The first 8 rows are patterns. Each new row is the sum of 2 different patterns, raised or lowered, with some noise. Before adding, each is slid sideways (what falls off one end comes back at the other), maybe read backwards, and multiplied by a number that may be negative. Names go in the order of the patterns.
Known rows, each followed by the names of its patterns:
[  9 -11  -5 -13 -18  34  33 -12  -9  -8  30  10   9   1  -1 -15 -16 -14
   4 -14  -5 -19  -3  26   0 -14  21 -20  16   7  -5 -24  -9  29  -4   6]
(2)
[ -3  -2  -4   1   8  12 -11   1  12  14  11  17  15   9  19  -4  -1 -29
  16   1   8  10 -18 -18   5 -10   1   6   7 -24 -14 -26  -2  20   0   6]
(3)
[-19  19   0   9  17  10 -11  13 -13  -4  17   6  10  22   7 -14   0   5
  -8   8  22 -19  -7  -9  -2  -5  -3  -6 -10   1   8 -21  -3  18 -16  -4]
(1)
[ 24  -3  19  10  14  29 -18 -24  28  -9  13 -25   5  21   4   4 -21  24
   2  17   4  16  39 -45 -10 -18  -1  18  -1 -25  16  17   4  -1 -11  24]
(6)
[ 34  -9  -7  -3   0  -6 -30   8  11 -18  18  -7   1  19  17 -18  -1   1
  -1   8  -3 -16 -16 -21 -15 -16   0   7 -12  13  -5  -1   7   4   7   2]
(4)
[  1   8 -27   0  33   5  -2   1 -17 -15  11  -4  16 -21   6 -25  -1  -3
 -19  -3 -20 -12  -5 -15   7  13  16  -7   6  -4  -9   6   9 -12 -25   4]
(0)
[-10  -1  -9  16  -2  11   0  13  12  -7  -6  21  14 -10  -5  11   5   8
   6  30 -10  -6 -11  -7   3 -12  21  11   5  -4  -5  13 -10   7  -2  30]
(7)
[ 16   5  14   1  -2   7 -28  -2   0 -18  -6   6 -18  -2   8  -4  -5   3
 -12  14  -4   4  -1 -11 -14   8   9 -30 -21  -7   8   6  25 -26  -1   2]
(5)

New rows, each followed by the names of its patterns:
[18 13 -1  3 -4 17 23 20 35  2 11 11 12 31 51 16 29 28 18 10 51 32 38 22
  3 17 21 14 22 19 19 19 16 23 13 26]
(3) (5)
[ 12  47  28  -5  17  21  36  57  -5  -5  41  17   4 -12 -33  60  37  13
  30  24  36  10  31  27  25  18 -15  15   6  29  -7  -1  26  35  12  46]
(6) (0)
[ 18  33   2  -2  16 -14  -9  -9  12   0 -17 -17  17  13  -1 -22 -10  21
  -4 -29   3  48  15 -16 -21  28 -16   9   5 -42 -11  11  19  18  10  32]
(2) (0)
[ -9 -27   5  20 -19   4  -1   3  -4   0 -34  16  -5 -13 -23   0  15 -10
 -34 -34  21   6 -18  10 -20   4 -19 -43  18  21   3  -1 -23  24 -12  -1]
(2) (6)
[-11 -13  30  27  29  13  27  -6 -16  18  15  10  41 -34 -10   4  33   1
  38  13  11  47  25   9   0  25  24 -21   3   0   3   7  11  32  -5  -5]
(3) (4)
[43 17 20 -3  5 -1 17 30 26 21 18 -2  6 52 29 21 11 53 13 23 22  2 17 16
 23  4  4 43 33 29 32 39 22 30 33 11]
(4) (0)
[-33 -20 -22 -10  -6  -9 -23 -25 -29 -15 -24 -18 -21 -26 -33 -20 -42 -24
 -26 -18 -16 -36 -18 -19 -25 -22 -22  -6 -28 -30 -27 -32 -13 -34 -21 -13]
(1) (4)
[  4 -37   5 -23 -12  20 -19 -36 -37 -15  -8 -24 -37 -43 -35  -9  -3 -15
   6 -25 -23 -32  26   9 -33 -32 -24 -23  -9 -21 -16   9 -36 -41 -24 -28]
(2) (5)
[ -6   6 -17  13  19  12   3 -20  15  -1  12   3  12  23 -31 -11  -6  -2
   8  -5 -18   4   5   0  -7  -4  15  25  -8  11   3   6  25  -3 -16  20]
(3) (6)
[  7  11  18  25  -3  11   2   8  -7 -11  17  12   8 -30  -7  19  21  19
  20   8 -17   7 -19   9  18  14  11 -11   8  -3  22  -1 -20  10  14  12]
(2) (7)
[ 30  14  10  22 -24 -31   9  10 -15 -32   6  15 -17  29 -14   4  12  12
  -5   0 -13   6   2 -15 -11 -12 -41  -3 -12   2  21  -2  26   0   1 -16]
(4) (5)
[  9  26 -14   0  23  23  14  11   4   1   7 -20   0   3  -9   9   8 -11
   7  17   5   6   8  -2  10   4  24  12  11  -7  12  15 -12 -12  10  23]
(3) (5)
[ -7 -14  -1   9  16  -3  10 -11   0  15  12  16  -2  15  -5  -4 -12  -8
 -17   0  -9   2  12 -13  -2  14  -1   7  16  -3   3   6  -4  21  11  10]
(3) (5)
[15 14 32 32 27 19 22 17 18 14  6  1 27  5 25 12 17  6 26  4  8 21 20  7
 28  3  2 33 20 23  3 10 20 21 17 22]
(3) (0)
[  5  -6 -12  13 -33   3 -15  14 -11 -30   9 -13 -12 -15   9 -19 -11 -21
  -4 -27  20   0  -5   7 -12 -24  13  21  -5  -4  15  -8 -13   9   2  -4]
(1) (7)
[ 26  30   8  10  25  15  17  23 -10  27  40   2  27  21  32   4   3  14
   9  35  13  12  17  12   0  -9  47  15  42  23  19  10  36  23   6  17]
(1) (6)
[ 24  20  20   7  10 -11  10   8  20  38  14  -9  25  12  20   1  32   6
  21  15  27  32  33  -7  28   6  17  -5  26  16  15  13  -6  22  23  39]
(0) (7)
[39 19 45 11 34  0 22 16 42 22 19 30 28  0 33 53 20 35 10 37  0 25 14 33
 30 -4  7  8 -3 12 36 27  4 23 -5 33]
(3) (0)
[  1 -33 -21  -3 -21 -23  -6  -9  -2 -37 -18 -12 -20 -25   0 -18 -16 -19
 -22 -26   7   7   1  -2  -7 -38 -26   1 -25 -20  -4 -16 -28 -25 -18 -29]
(4) (0)
[-23 -21 -26  -6 -10 -30  -9  -5 -20  -5 -24   0  -3 -23 -15  -4  -2 -18
 -36 -32   3 -15   8 -43 -12  -2  -3 -10 -17  -2 -16  -2 -31  -8   4 -49]
(6) (5)
[-21   0 -23 -22  24  -4 -44 -14  -9 -15 -31 -34   6  -4 -10 -39  -2 -23
  13 -10   0 -20 -18 -29 -45  -3 -30  -7  -2 -27   3 -53   0 -21  -4 -32]
(0) (7)
[  6   2  25  17  49   8  15  -2  37  12   6  12  -3  10  12  -3  -8   9
  -4  -4  19  23   7  25  12 -11  32  33  10  13  19  -4  18  21 -10  15]
(4) (5)
[  2   2   2   0  12   6   9  -5 -27   1  -1   5 -15 -15   6  -1  -7   9
  -6 -11  -8 -21  -7   1  -5 -17  -5   9   6  -5  -2 -18  -6  17  11   1]
(2) (3)
[-22 -21 -48  -3 -18  -9 -18 -12   6 -21 -19 -31   4 -12  -8 -21 -30 -37
  -1 -24 -31 -22 -22 -14 -14 -11 -38 -19 -25 -29 -11 -13 -38  -7 -28 -40]
(1) (5)
[  2 -23 -15  -6  -1 -20 -10 -35  10  25  -1  -7  14  -9   1   2  -5 -13
  -7  10  -1  -1  15 -21 -14  -1 -11  26  29 -12   0   0  15   5   6   5]
(2) (6)
[ -1   4  -7  -4 -23  -2   6 -10   5 -20   1  10  13 -27  -3  15  -2   1
  -4 -20 -20 -10 -14  -4 -14   5 -22   5  -8 -12   1  -9  -4  -3  11  -5]
(4) (0)
[-13  13  10 -22 -29 -10 -21 -13  -2 -26 -28 -15  -6 -16   4  12  -8  15
 -22 -11  10  -7  13 -20   1 -15  10  11 -12 -17 -10 -38 -10  13 -19 -13]
(3) (0)
[-23 -21 -32 -30 -36 -45  -6  26 -37  -2 -24  15 -22 -41 -10  -5  -1 -43
  -9 -22 -19 -22 -51  37 -13   0 -21 -12 -17  12 -37 -24 -22 -16  -4 -29]
(6) (7)
[ -7 -18  -8  -7  -5 -19 -20 -17  28 -10 -13  -4 -11  -2  -7  -7 -13   2
   0  -8 -11 -12 -19 -18   6 -14  15  13  -7 -18 -21  19  12  -9 -14   0]
(2) (7)
[-16  -1 -31  10  -7   5 -13   3   3 -19  10  12   1 -11  -7 -22  15  -2
   4 -34 -17 -12 -11  -6  -3   5 -22 -15   0 -16 -10  12 -17  -5 -12 -18]
(1) (5)
[-33 -11 -27 -16 -46 -15  -8 -18 -19 -25   1 -23 -18 -11 -21  -3 -41 -32
 -35 -14 -13 -22 -30 -16 -12 -12 -14 -16  -6  -5 -21 -15 -11 -20  -6 -28]
(6) (4)
[17 22 18 15 13 30 12 -4 10 12 21 28 27 -7 11 13 17 23 32 12 22 17 -5 12
 17 -1 24 22 15  7 23 26 11 20 16 27]
(1) (5)
[-24  -9 -31 -30  -9 -27  -2 -36 -37 -29 -30 -43 -24  -3 -27 -17 -16 -26
 -30   7  -1  -1  -7 -13 -20 -12 -11 -19 -15  -9 -27 -37   0 -26   9 -44]
(1) (4)
[ -8 -26 -11  16  -9  -5 -38   7   4 -36 -28  -9 -23  -4 -33 -33   7 -13
 -10 -25 -12   8  -9 -31  -2   8   5  32 -39 -19 -17 -28  -2 -26   6 -15]
(6) (7)
[-14 -20 -17 -21 -29 -16 -12   1  -3  -4  -6 -26 -34  -5 -27 -31 -30 -30
 -21 -23  -9 -64 -13 -14 -10 -17  -8   5 -29 -26 -18 -38 -15 -30 -41 -34]
(4) (5)
[  5   4  -3 -17   6   5  -2  14  -3  -6   6 -37 -34  16 -17 -19 -33 -10
 -33   5 -18  -5  29   6 -12   5   0  12 -36 -31 -15  -2 -33   7 -18 -26]
(2) (4)
[  8   1  20  -9 -12   8  -3  19  33  10 -18   8  -1  14 -11 -22   1   7
   3   7  27 -15  19  19  23  -4  11  -3 -12   8 -28   3   5 -27   8  -9]
(0) (5)
[ -4 -27 -33 -22   5   5 -37 -34 -20 -34 -13 -18 -14  -5 -29 -43 -19 -18
  -7 -37  -2 -29 -25  -6 -17 -30 -30 -35 -15 -31 -31 -30 -11 -26 -18 -19]
(2) (7)
[ -7   2 -29 -23 -15 -34   7 -11  -4 -36 -26 -35 -22 -27 -44 -30 -19  -9
 -21 -19 -22 -12 -22  -6 -25  -7 -36 -14  13  -3  14 -19 -21 -13 -11 -26]
(3) (0)
[  5 -45 -22 -16 -16 -22 -54 -25 -39  -2  -9  -1  -8 -12 -11 -16 -10  -5
  10 -52 -22 -15 -25  -1 -23 -25  -3  13 -18 -51   3 -14 -37 -14  -6  -4]
(2) (7)
[ 14 -38 -44 -20   3 -35   7 -33 -27 -11 -23 -17 -47 -32 -32 -25 -25 -19
  -5  -9 -52 -47 -22  -3 -17 -44 -32 -39 -34 -14  -2 -32 -26 -31  -4 -12]
(2) (5)
[ 19  27  28  17  14   5  33  23  25  25  34  30 -13  22  15  26   2  24
  23   1  -1  31  20  16  12  12   8  16  -4  24  29  27  -7  26  11  16]
(1) (7)
[ 18   5  -5  31  20  11  13  23  18 -25   7   5   1   6  19   5  -5  14
   1   6  20  18  22  21  25   1   1  16   1   8  16   2  -8  10  20  -3]
(1) (4)
[ 18  13  10  16   1  10   7   9  10  -2   8  11 -14   4   7  18 -30   9
  -3  -7   7  17   7  15   7 -25  18   2  -7  -6   0 -16   9  16 -12 -19]
(1) (5)
[-44  -8  -9   2 -30 -28   6  -2  -4   0 -18 -21  -5 -28  -7   0 -10 -19
 -22  -1 -17  -5 -24 -35 -21   2  -8  -3 -20  -2 -10 -12  -7 -11 -18 -13]
(2) (3)
[ 36   4  -4   4 -25  -2  15 -22   2 -22   7 -18 -30 -13 -10 -13 -39 -26
 -48   8   7   2  14 -13  12 -29 -14  -4  12 -14 -47   3 -17  17 -47 -23]
(6) (0)
[ -3 -42   2   0 -40  35  13 -19  27   7   5  -3 -15  -3   7  15 -34 -14
 -32 -16 -26 -29  44  -4  28  -2 -14  10  25  -4 -10  30  -6   3 -20 -18]
(6) (4)
[-13   0 -19  19  40  -9  -7  -8 -14  28  12  -8  31   8  -8  29 -12   9
 -14  14  -7  -8  39   0 -12 -11  -9  24 -13  -1 -22  20  17  -5   4  24]
(2) (6)
[ -5  -8 -23 -22 -11   4  -6  -7  -1 -18 -26   1 -20 -11  -7 -12 -20  -7
 -29 -25 -19   0   1 -33  -8 -15 -23  -8  -5 -18  -9 -19 -19 -27  14  -1]
(3) (1)
[ -7  -2  -6  11  -7   0   0  -9  10   6   7   8 -10   8   4  15   8  30
   4   5  10   6  -2 -18  13   9  14   5 -18  -2  12 -14  -2  11   8 -14]
(3) (7)
[ 15   9  12  24   5  -7   4   7  -4  -2   8  33   1   4   4  12  17  25
  26   9  44  -5  16   7  24   7 -14  30  23   6  34   6  21  25  19 -13]
(4) (0)
[ 21  13  56   9   2  15  29   0  30  18   7  39  10  15  53  37  25  17
  30   1  52  32  56   2  -7 -20  21  31  -7  32  28  29  13  27  22  13]
(7) (5)
[-23 -12  -5 -13  11  -8  11  -6 -10 -16   0 -13 -34  -3  -2 -25   7 -25
  -6  -2   1 -16  -2 -17 -16  12  -1 -18 -27 -28 -35  -7 -11  -7 -28  -5]
(4) (5)
[ -9  13 -24 -18 -19 -17 -19  15 -16 -17 -21  -5  14 -38  -9  28   1  -7
  -3 -21 -14   5   3 -13 -32   2 -35 -10   1 -29 -30 -32 -23 -26 -18   7]
(1) (0)
[ 10  -9 -11 -22  -9 -25 -19   4 -18  -3   1 -10  16 -22 -17  -5 -23 -26
  -1 -18  -5   0 -36 -14 -25 -27  -9  10 -19 -24  18  -1 -23  -6 -13 -27]
(1) (5)
[-22 -13 -19 -20 -22 -19 -30   2  -1   9 -31  -9 -11 -13  22   0 -11   4
   1  -9  -8  17   7  23 -16 -26  -6 -18  -6  -2 -10  -7 -10 -19   3  -5]
(3) (5)
[ -6 -26  17  -7 -11 -13 -20 -17  -2 -16 -17  15  -1  27   3 -11 -10 -12
   4  11 -21   5  -3  10 -28  15   5  28  14   1  -9 -13  11   7   1  -7]
(3) (5)
[ -7 -31 -15   0 -30   8 -30   2 -42  21 -20 -20 -19 -35 -37  25  -5 -50
 -15 -12  -6 -39 -10 -17  -5 -25 -20  -1 -20 -15   5 -12 -44 -16 -25 -58]
(0) (5)
[  5 -35   2 -38  -5 -16 -29  -6 -19   1 -43 -32 -19 -11 -14 -21 -31   3
 -17 -32 -16 -22 -11  -7 -53 -11  -9 -19 -39 -40 -72  17  -1 -44 -25 -25]
(6) (5)
[ -4  -2  -9   5   5 -23  22  -9 -26 -20 -10 -31   5  -2  -3 -12   6  50
 -21  -1   2  -2  22  24   0  20   5  13 -25  19  21  22   3  -7  -5 -23]
(3) (1)
[  6  19  -7  -6   6  12  -2  16  -2   2  11  11  20  15  21   7 -13   4
   8   2  12  15   4  -4  12  -5  21  16  15   7  11   8   1  -2   1   0]
(3) (4)
[-24 -12 -13 -12 -16 -31  17   0  -5  -6 -27  12 -16  16 -16  23  19 -16
  -4  -2 -14  -9 -11 -14   5  -6  -8 -17 -10  12  12 -16 -20   0 -12  32]
(3) (6)
[54 14 19 44 39 10 39  6 30 25 23 19 64 23 14 11 35 10 22 43 14 33  1 20
  9  6  8  2 46 31 10 22 43  3  7 17]
(1) (7)
[-10 -25 -16 -23   6 -25 -45 -26 -23 -20 -27  -8 -35 -11 -32 -50   1 -11
 -23  -3 -23  -5 -17 -23  -9 -24 -17  -4 -24 -27 -12 -24 -14 -20 -17 -26]
(1) (6)
